All groups share one centre, and each spreads out both ways along 11 directions, with some noise.
In the rows, 100 means zero.
Some rows, each with its group after it:
108; 84; 87; 119; 121; 90; 100; 93; 123; 97; 98; 97; 81; 137; 116; 112 | k418
114; 80; 91; 85; 86; 125; 84; 80; 93; 112; 86; 78; 125; 108; 127; 87 | k953
95; 80; 95; 103; 83; 92; 95; 94; 114; 123; 112; 98; 90; 92; 119; 127 | k953
98; 86; 99; 114; 100; 103; 109; 104; 93; 118; 102; 78; 102; 103; 89; 118 | k245
110; 98; 102; 101; 112; 107; 99; 92; 95; 107; 106; 116; 107; 102; 105; 109 | k418
105; 124; 107; 90; 117; 112; 104; 118; 109; 98; 131; 92; 103; 68; 117; 120 | k22
124; 118; 91; 129; 124; 97; 115; 77; 76; 117; 108; 80; 125; 89; 104; 106 | k953
121; 98; 113; 109; 103; 84; 103; 99; 122; 94; 82; 118; 87; 138; 125; 108 | k953
102; 108; 99; 111; 117; 101; 102; 94; 96; 73; 110; 111; 96; 90; 106; 93 | k360
91; 94; 89; 99; 73; 113; 102; 91; 119; 109; 119; 95; 99; 82; 89; 94 | k22
83; 119; 79; 109; 99; 60; 103; 88; 86; 102; 100; 114; 93; 84; 78; 113 | k418
123; 91; 106; 92; 115; 120; 88; 89; 86; 107; 81; 106; 118; 119; 128; 91 | k543
124; 105; 107; 91; 61; 151; 112; 130; 95; 78; 110; 110; 162; 67; 105; 119 | k245
109; 97; 120; 114; 87; 96; 115; 103; 67; 126; 101; 127; 125; 104; 72; 107 | k360
124; 109; 112; 83; 110; 120; 111; 57; 123; 107; 86; 112; 86; 117; 95; 99 | k245
85; 91; 97; 86; 103; 98; 70; 123; 94; 107; 114; 123; 91; 78; 132; 107 | k418
90; 112; 101; 95; 115; 109; 104; 92; 104; 113; 124; 91; 82; 72; 88; 90 | k22
95; 86; 94; 116; 100; 92; 95; 88; 90; 84; 139; 132; 100; 86; 111; 100 | k360
86; 91; 88; 95; 97; 77; 86; 107; 103; 87; 119; 107; 97; 117; 103; 121 | k986
108; 127; 93; 115; 98; 101; 100; 104; 109; 88; 119; 105; 104; 66; 111; 82 | k418
95; 116; 106; 81; 111; 82; 101; 105; 64; 92; 119; 110; 125; 109; 69; 113 | k986
112; 115; 124; 100; 92; 88; 90; 112; 88; 129; 124; 95; 115; 105; 106; 51 | k986
94; 76; 108; 132; 95; 70; 101; 111; 96; 122; 92; 83; 89; 124; 105; 98 | k360
107; 105; 113; 73; 82; 82; 88; 100; 99; 146; 126; 129; 114; 110; 117; 131 | k22
112; 99; 113; 87; 111; 97; 99; 79; 74; 104; 112; 118; 115; 111; 102; 120 | k543
104; 110; 96; 62; 61; 101; 85; 87; 110; 117; 96; 85; 126; 116; 101; 86 | k418
105; 101; 103; 88; 80; 90; 92; 85; 100; 109; 112; 107; 110; 108; 107; 100 | k543
104; 116; 94; 112; 98; 98; 106; 93; 97; 90; 112; 110; 108; 82; 95; 94 | k953
89; 128; 80; 115; 98; 79; 103; 97; 77; 105; 139; 113; 116; 54; 78; 103 | k953
103; 106; 60; 106; 120; 143; 87; 98; 121; 77; 100; 139; 101; 71; 112; 88 | k245
122; 110; 97; 94; 115; 139; 85; 91; 97; 116; 71; 147; 106; 79; 129; 76 | k953
113; 103; 119; 109; 81; 113; 127; 95; 128; 97; 103; 128; 85; 93; 90; 120 | k953
104; 97; 92; 95; 109; 127; 92; 97; 98; 127; 108; 118; 108; 78; 108; 101 | k543
128; 102; 104; 113; 77; 97; 103; 79; 118; 134; 112; 135; 107; 101; 128; 108 | k953
101; 106; 83; 109; 93; 106; 85; 98; 124; 116; 72; 67; 80; 72; 142; 73 | k543
104; 97; 98; 103; 99; 95; 84; 112; 105; 120; 114; 133; 101; 102; 120; 108 | k953
98; 114; 105; 92; 96; 90; 103; 89; 91; 113; 111; 118; 96; 77; 94; 106 | k22
112; 74; 94; 110; 109; 112; 84; 75; 65; 91; 142; 123; 136; 120; 107; 78 | k360
99; 75; 112; 118; 79; 92; 103; 91; 83; 159; 102; 97; 105; 107; 85; 100 | k360
111; 65; 104; 113; 81; 91; 100; 44; 112; 79; 115; 95; 92; 152; 109; 75 | k360
103; 94; 116; 84; 113; 119; 105; 93; 87; 94; 105; 120; 101; 97; 86; 102 | k360
91; 104; 87; 105; 108; 91; 94; 107; 96; 95; 99; 101; 96; 82; 108; 106 | k953
106; 109; 99; 94; 83; 101; 96; 85; 110; 134; 114; 139; 102; 88; 96; 95 | k543
109; 97; 108; 81; 90; 96; 82; 117; 99; 131; 117; 105; 122; 110; 124; 124 | k245
109; 83; 107; 109; 111; 133; 124; 86; 108; 116; 92; 98; 96; 110; 80; 112 | k418
110; 98; 109; 113; 73; 130; 118; 95; 99; 93; 95; 110; 112; 76; 86; 84 | k986
101; 89; 97; 99; 115; 115; 89; 102; 76; 82; 105; 106; 119; 98; 114; 102 | k543
94; 112; 116; 105; 112; 61; 93; 123; 85; 117; 87; 112; 78; 106; 106; 95 | k543
108; 84; 129; 104; 94; 114; 120; 98; 105; 92; 93; 131; 88; 117; 78; 100 | k245
112; 86; 108; 72; 86; 122; 87; 75; 114; 121; 95; 73; 104; 114; 125; 90 | k543
104; 95; 98; 97; 87; 124; 109; 106; 119; 108; 114; 96; 115; 97; 84; 118 | k543
104; 119; 100; 93; 123; 114; 102; 66; 93; 121; 104; 119; 83; 61; 101; 89 | k22
127; 132; 91; 124; 124; 96; 105; 114; 87; 115; 52; 107; 118; 90; 115; 93 | k986
106; 86; 89; 100; 59; 104; 101; 63; 102; 101; 79; 133; 108; 100; 102; 94 | k22
108; 107; 117; 91; 125; 135; 127; 106; 84; 89; 94; 115; 105; 72; 78; 130 | k986
93; 81; 104; 112; 113; 88; 90; 85; 125; 72; 114; 110; 58; 122; 118; 81 | k22
103; 91; 100; 94; 93; 119; 99; 107; 118; 76; 107; 114; 101; 106; 110; 108 | k245
121; 127; 89; 98; 108; 94; 99; 79; 76; 105; 86; 95; 131; 96; 103; 84 | k543
112; 101; 74; 113; 108; 116; 98; 85; 112; 77; 106; 87; 120; 103; 113; 92 | k418
112; 113; 79; 105; 98; 131; 108; 85; 124; 104; 112; 112; 113; 86; 92; 98 | k543
110; 97; 135; 89; 84; 121; 112; 110; 84; 87; 118; 104; 121; 104; 90; 93 | k418
110; 113; 103; 89; 114; 117; 102; 102; 106; 84; 98; 106; 104; 98; 106; 101 | k360
87; 107; 93; 111; 82; 54; 87; 130; 101; 95; 103; 89; 102; 113; 104; 92 | k543
77; 103; 58; 92; 124; 95; 67; 131; 83; 114; 115; 79; 118; 82; 111; 100 | k22
83; 103; 93; 81; 134; 98; 85; 85; 106; 91; 119; 61; 74; 101; 107; 72 | k22
111; 132; 97; 87; 100; 99; 111; 82; 75; 105; 80; 83; 124; 86; 79; 91 | k986
91; 98; 110; 79; 95; 102; 100; 78; 107; 96; 117; 106; 80; 96; 83; 94 | k245
114; 137; 91; 81; 105; 116; 102; 89; 104; 75; 108; 81; 122; 85; 101; 82 | k360
115; 113; 104; 98; 110; 112; 106; 92; 96; 107; 96; 103; 105; 89; 100; 102 | k22
98; 111; 92; 96; 85; 78; 96; 104; 94; 93; 116; 130; 114; 106; 89; 101 | k245
87; 104; 93; 86; 98; 88; 92; 99; 83; 93; 118; 88; 115; 106; 82; 97 | k245
119; 107; 110; 107; 111; 111; 107; 85; 112; 103; 97; 117; 88; 98; 109; 96 | k986
94; 113; 83; 70; 114; 99; 90; 85; 113; 92; 159; 94; 108; 100; 96; 116 | k986
103; 119; 84; 87; 103; 108; 107; 75; 94; 102; 82; 87; 105; 83; 90; 105 | k986
109; 101; 93; 104; 104; 102; 94; 79; 106; 107; 93; 123; 95; 97; 112; 90 | k22
91; 89; 105; 110; 113; 112; 97; 127; 106; 93; 101; 97; 91; 95; 107; 97 | k418
100; 101; 109; 87; 92; 110; 109; 81; 100; 97; 102; 93; 98; 95; 92; 92 | k953
96; 97; 103; 83; 98; 117; 97; 96; 100; 105; 113; 117; 102; 90; 92; 106 | k245
93; 98; 86; 104; 114; 109; 88; 107; 93; 106; 116; 98; 110; 101; 92; 85 | k22
116; 120; 86; 70; 71; 123; 101; 63; 110; 122; 80; 103; 121; 82; 97; 96 | k418
116; 124; 111; 108; 110; 95; 116; 102; 78; 99; 95; 100; 114; 87; 92; 93 | k360
108; 99; 101; 99; 97; 96; 105; 95; 117; 113; 115; 94; 99; 116; 101; 112 | k953
99; 106; 91; 91; 86; 90; 105; 83; 115; 75; 112; 86; 102; 111; 94; 108 | k245
122; 115; 130; 112; 80; 103; 100; 130; 113; 155; 115; 111; 100; 81; 128; 81 | k986
111; 101; 101; 70; 96; 138; 100; 78; 108; 105; 104; 78; 116; 98; 102; 99 | k245
85; 100; 89; 90; 112; 83; 82; 151; 101; 103; 99; 106; 102; 111; 106; 124 | k360
105; 96; 119; 114; 96; 76; 95; 115; 84; 145; 69; 124; 91; 104; 111; 95 | k986
89; 121; 77; 127; 114; 60; 110; 84; 100; 100; 113; 110; 80; 80; 84; 110 | k418
106; 124; 82; 70; 102; 76; 86; 58; 81; 128; 89; 124; 110; 99; 101; 107 | k418
121; 90; 121; 100; 92; 101; 104; 97; 136; 110; 108; 113; 84; 131; 125; 113 | k986
128; 123; 132; 105; 120; 112; 122; 115; 87; 113; 79; 117; 106; 89; 95; 110 | k360

New rows. What belongs after each?
101; 111; 114; 100; 108; 95; 100; 101; 80; 97; 140; 116; 103; 81; 96; 93 | k418
106; 101; 114; 114; 104; 100; 107; 125; 102; 87; 110; 97; 107; 112; 99; 89 | k418
98; 101; 110; 95; 107; 81; 95; 85; 86; 94; 94; 95; 84; 89; 126; 98 | k543
107; 88; 125; 84; 101; 120; 105; 73; 81; 74; 95; 66; 101; 114; 100; 70 | k953
99; 123; 88; 83; 113; 104; 95; 93; 89; 122; 95; 88; 108; 70; 104; 108 | k22
130; 132; 72; 143; 117; 98; 113; 103; 85; 101; 122; 92; 151; 92; 94; 98 | k953
98; 104; 87; 115; 112; 108; 109; 101; 123; 69; 111; 120; 85; 95; 91; 96 | k543
87; 72; 87; 77; 81; 119; 78; 71; 119; 143; 101; 111; 80; 93; 120; 101 | k22
107; 116; 104; 87; 113; 97; 92; 101; 97; 119; 122; 109; 109; 96; 109; 105 | k22
110; 95; 136; 89; 90; 108; 92; 115; 78; 140; 107; 124; 105; 89; 109; 85 | k245
117; 103; 111; 81; 115; 121; 100; 98; 100; 102; 99; 94; 113; 113; 104; 98 | k360
104; 96; 87; 100; 112; 125; 103; 85; 98; 73; 77; 129; 93; 72; 124; 116 | k418
103; 108; 99; 112; 124; 112; 117; 116; 81; 90; 80; 127; 105; 76; 90; 132 | k986
96; 83; 93; 108; 62; 101; 84; 129; 110; 110; 123; 89; 121; 94; 125; 101 | k245
88; 105; 91; 80; 95; 85; 83; 121; 97; 91; 91; 116; 111; 111; 95; 101 | k953
99; 128; 83; 90; 93; 73; 96; 93; 88; 87; 104; 100; 109; 75; 111; 111 | k22
103; 118; 87; 93; 115; 124; 109; 99; 108; 96; 94; 91; 110; 92; 79; 97 | k953
99; 89; 126; 74; 91; 117; 103; 87; 134; 113; 93; 116; 62; 105; 104; 108 | k953
110; 106; 104; 97; 69; 114; 96; 103; 104; 129; 110; 91; 119; 81; 104; 82 | k986
80; 78; 82; 128; 137; 112; 89; 109; 74; 121; 95; 94; 83; 77; 107; 91 | k360
116; 130; 86; 122; 108; 91; 114; 71; 95; 143; 144; 105; 123; 91; 70; 92 | k418
108; 98; 97; 97; 95; 96; 98; 77; 86; 99; 93; 89; 112; 98; 114; 92 | k953
119; 107; 90; 105; 113; 94; 97; 102; 101; 115; 49; 108; 102; 105; 132; 124 | k22
89; 103; 96; 93; 99; 89; 97; 105; 108; 110; 127; 117; 92; 103; 87; 103 | k543
114; 100; 85; 98; 106; 126; 100; 117; 106; 102; 87; 94; 125; 104; 106; 118 | k986
89; 102; 98; 103; 103; 92; 99; 89; 98; 113; 115; 97; 85; 83; 97; 96 | k245
136; 110; 97; 130; 75; 81; 97; 126; 110; 123; 74; 120; 135; 135; 123; 86 | k986
88; 87; 95; 95; 100; 116; 99; 124; 115; 118; 114; 91; 95; 101; 90; 114 | k543
101; 98; 102; 98; 96; 103; 100; 100; 102; 118; 105; 75; 104; 97; 108; 110 | k245
127; 89; 87; 137; 123; 124; 102; 107; 82; 93; 76; 93; 132; 100; 130; 102 | k953
95; 83; 125; 108; 69; 89; 107; 89; 92; 81; 94; 134; 78; 72; 117; 105 | k953
114; 104; 96; 105; 90; 103; 118; 83; 104; 101; 96; 85; 122; 121; 73; 96 | k418
96; 104; 80; 101; 112; 111; 94; 80; 98; 123; 109; 101; 95; 83; 86; 90 | k245
96; 114; 93; 90; 93; 90; 106; 85; 86; 141; 74; 146; 99; 76; 79; 133 | k418
98; 89; 93; 101; 95; 91; 89; 96; 101; 98; 90; 100; 100; 101; 127; 103 | k953
90; 88; 101; 101; 62; 126; 98; 88; 113; 89; 113; 109; 96; 87; 79; 49 | k245
110; 102; 113; 95; 96; 125; 104; 119; 100; 132; 111; 104; 118; 96; 86; 97 | k418
101; 110; 113; 106; 100; 96; 104; 112; 116; 102; 96; 94; 86; 107; 103; 92 | k418
110; 94; 47; 113; 117; 126; 70; 95; 96; 113; 107; 109; 127; 63; 151; 106 | k543
122; 129; 113; 112; 84; 88; 102; 106; 109; 115; 116; 94; 113; 93; 112; 69 | k986
86; 131; 90; 102; 128; 91; 107; 114; 94; 91; 117; 96; 101; 87; 66; 106 | k953
100; 129; 95; 96; 81; 78; 114; 94; 120; 99; 86; 95; 92; 90; 87; 106 | k360
106; 93; 130; 99; 111; 87; 92; 69; 66; 101; 118; 95; 94; 104; 118; 71 | k953
67; 94; 76; 74; 123; 89; 82; 100; 69; 81; 124; 99; 109; 98; 81; 119 | k986
116; 99; 122; 116; 84; 80; 121; 106; 108; 115; 101; 90; 101; 112; 107; 140 | k245
106; 100; 110; 109; 91; 101; 100; 125; 102; 97; 107; 110; 102; 78; 126; 118 | k245
116; 131; 94; 71; 139; 105; 81; 133; 94; 58; 101; 79; 130; 121; 123; 91 | k360
104; 99; 123; 107; 121; 88; 108; 99; 77; 82; 122; 88; 102; 115; 91; 89 | k953
104; 111; 106; 85; 95; 97; 106; 82; 126; 76; 148; 100; 97; 107; 98; 110 | k986
109; 94; 98; 83; 85; 91; 78; 63; 97; 131; 101; 95; 98; 104; 128; 88 | k953
95; 93; 95; 94; 117; 126; 105; 94; 93; 83; 117; 95; 105; 85; 92; 107 | k543
99; 101; 105; 92; 83; 82; 102; 99; 77; 100; 127; 110; 128; 106; 92; 126 | k543
122; 101; 117; 98; 110; 109; 108; 107; 107; 117; 89; 100; 111; 130; 99; 105 | k22
91; 89; 110; 90; 106; 121; 113; 99; 70; 86; 118; 129; 112; 87; 64; 114 | k986
84; 107; 94; 98; 84; 71; 96; 94; 120; 119; 147; 110; 86; 93; 93; 111 | k953
103; 108; 95; 82; 104; 104; 100; 96; 97; 99; 123; 105; 119; 105; 89; 119 | k986
91; 72; 105; 119; 78; 61; 92; 126; 102; 102; 141; 94; 110; 130; 111; 126 | k953
103; 87; 86; 102; 98; 132; 103; 83; 106; 118; 119; 107; 109; 83; 96; 111 | k418
102; 95; 108; 115; 101; 91; 100; 108; 97; 85; 120; 103; 96; 96; 111; 102 | k360
107; 119; 108; 98; 113; 124; 106; 116; 103; 137; 98; 89; 100; 78; 80; 79 | k418
88; 105; 117; 100; 71; 93; 89; 111; 83; 91; 122; 95; 101; 64; 109; 58 | k245
109; 123; 99; 101; 109; 95; 95; 101; 101; 101; 117; 82; 111; 103; 99; 69 | k418
99; 108; 89; 100; 116; 93; 107; 113; 96; 90; 117; 86; 118; 117; 83; 119 | k543
105; 84; 84; 133; 65; 119; 112; 103; 123; 96; 108; 103; 118; 118; 69; 78 | k22
104; 116; 82; 103; 102; 97; 94; 90; 84; 110; 124; 93; 124; 87; 97; 85 | k953
105; 152; 82; 117; 103; 69; 104; 88; 88; 136; 107; 90; 105; 53; 99; 85 | k360
107; 125; 105; 103; 105; 103; 109; 106; 100; 128; 82; 98; 97; 82; 87; 83 | k543
98; 115; 71; 101; 85; 109; 82; 101; 76; 114; 133; 109; 145; 65; 95; 81 | k953
109; 105; 105; 99; 99; 96; 98; 99; 93; 110; 128; 111; 114; 103; 100; 97 | k418
91; 120; 108; 109; 109; 77; 115; 101; 98; 87; 108; 99; 81; 85; 86; 114 | k543
110; 110; 117; 85; 89; 102; 96; 74; 100; 112; 117; 125; 98; 95; 98; 75 | k953
128; 125; 61; 130; 137; 91; 99; 89; 114; 103; 102; 60; 120; 122; 120; 94 | k953
96; 128; 85; 105; 121; 88; 98; 107; 120; 98; 106; 126; 81; 87; 95; 99 | k953
94; 119; 111; 117; 84; 100; 104; 124; 113; 102; 157; 96; 95; 61; 96; 75 | k418
104; 110; 106; 95; 76; 95; 110; 81; 121; 100; 84; 141; 74; 72; 109; 110 | k953
120; 150; 84; 81; 134; 106; 110; 55; 105; 87; 111; 85; 109; 89; 93; 91 | k986
111; 107; 132; 100; 75; 111; 105; 122; 87; 129; 124; 110; 117; 78; 90; 88 | k986
100; 90; 99; 93; 124; 118; 93; 115; 81; 89; 102; 112; 114; 108; 99; 102 | k360
81; 97; 103; 94; 89; 96; 98; 113; 101; 112; 107; 116; 80; 73; 93; 111 | k418
99; 139; 77; 82; 82; 72; 97; 83; 110; 98; 69; 84; 101; 95; 96; 78 | k418
111; 107; 82; 105; 120; 87; 79; 102; 74; 99; 114; 137; 131; 115; 112; 106 | k543
66; 84; 82; 113; 94; 89; 97; 119; 89; 78; 87; 98; 89; 79; 92; 104 | k22
122; 130; 119; 102; 127; 84; 128; 78; 91; 91; 95; 106; 97; 115; 83; 121 | k543
93; 92; 97; 100; 89; 72; 76; 110; 68; 126; 118; 124; 121; 103; 117; 109 | k953
99; 109; 105; 91; 77; 85; 110; 74; 112; 109; 107; 115; 93; 92; 92; 119 | k986
115; 102; 91; 123; 87; 82; 99; 95; 102; 93; 86; 111; 107; 101; 129; 106 | k953
101; 97; 93; 97; 84; 110; 106; 86; 120; 89; 92; 98; 98; 93; 102; 115 | k986
120; 111; 100; 107; 92; 94; 113; 78; 101; 134; 106; 120; 120; 113; 80; 114 | k418
82; 119; 88; 67; 106; 105; 85; 100; 91; 113; 98; 121; 98; 76; 80; 91 | k953
102; 94; 91; 113; 101; 100; 97; 101; 84; 95; 65; 106; 110; 104; 93; 87 | k986
105; 92; 112; 93; 78; 89; 97; 102; 122; 147; 139; 121; 102; 121; 96; 130 | k953
105; 115; 112; 87; 95; 87; 97; 98; 87; 121; 132; 82; 126; 124; 76; 77 | k418
91; 98; 62; 123; 112; 86; 92; 68; 115; 65; 136; 75; 93; 103; 115; 90 | k418
90; 115; 102; 68; 104; 93; 100; 80; 103; 96; 137; 86; 96; 98; 91; 109 | k986
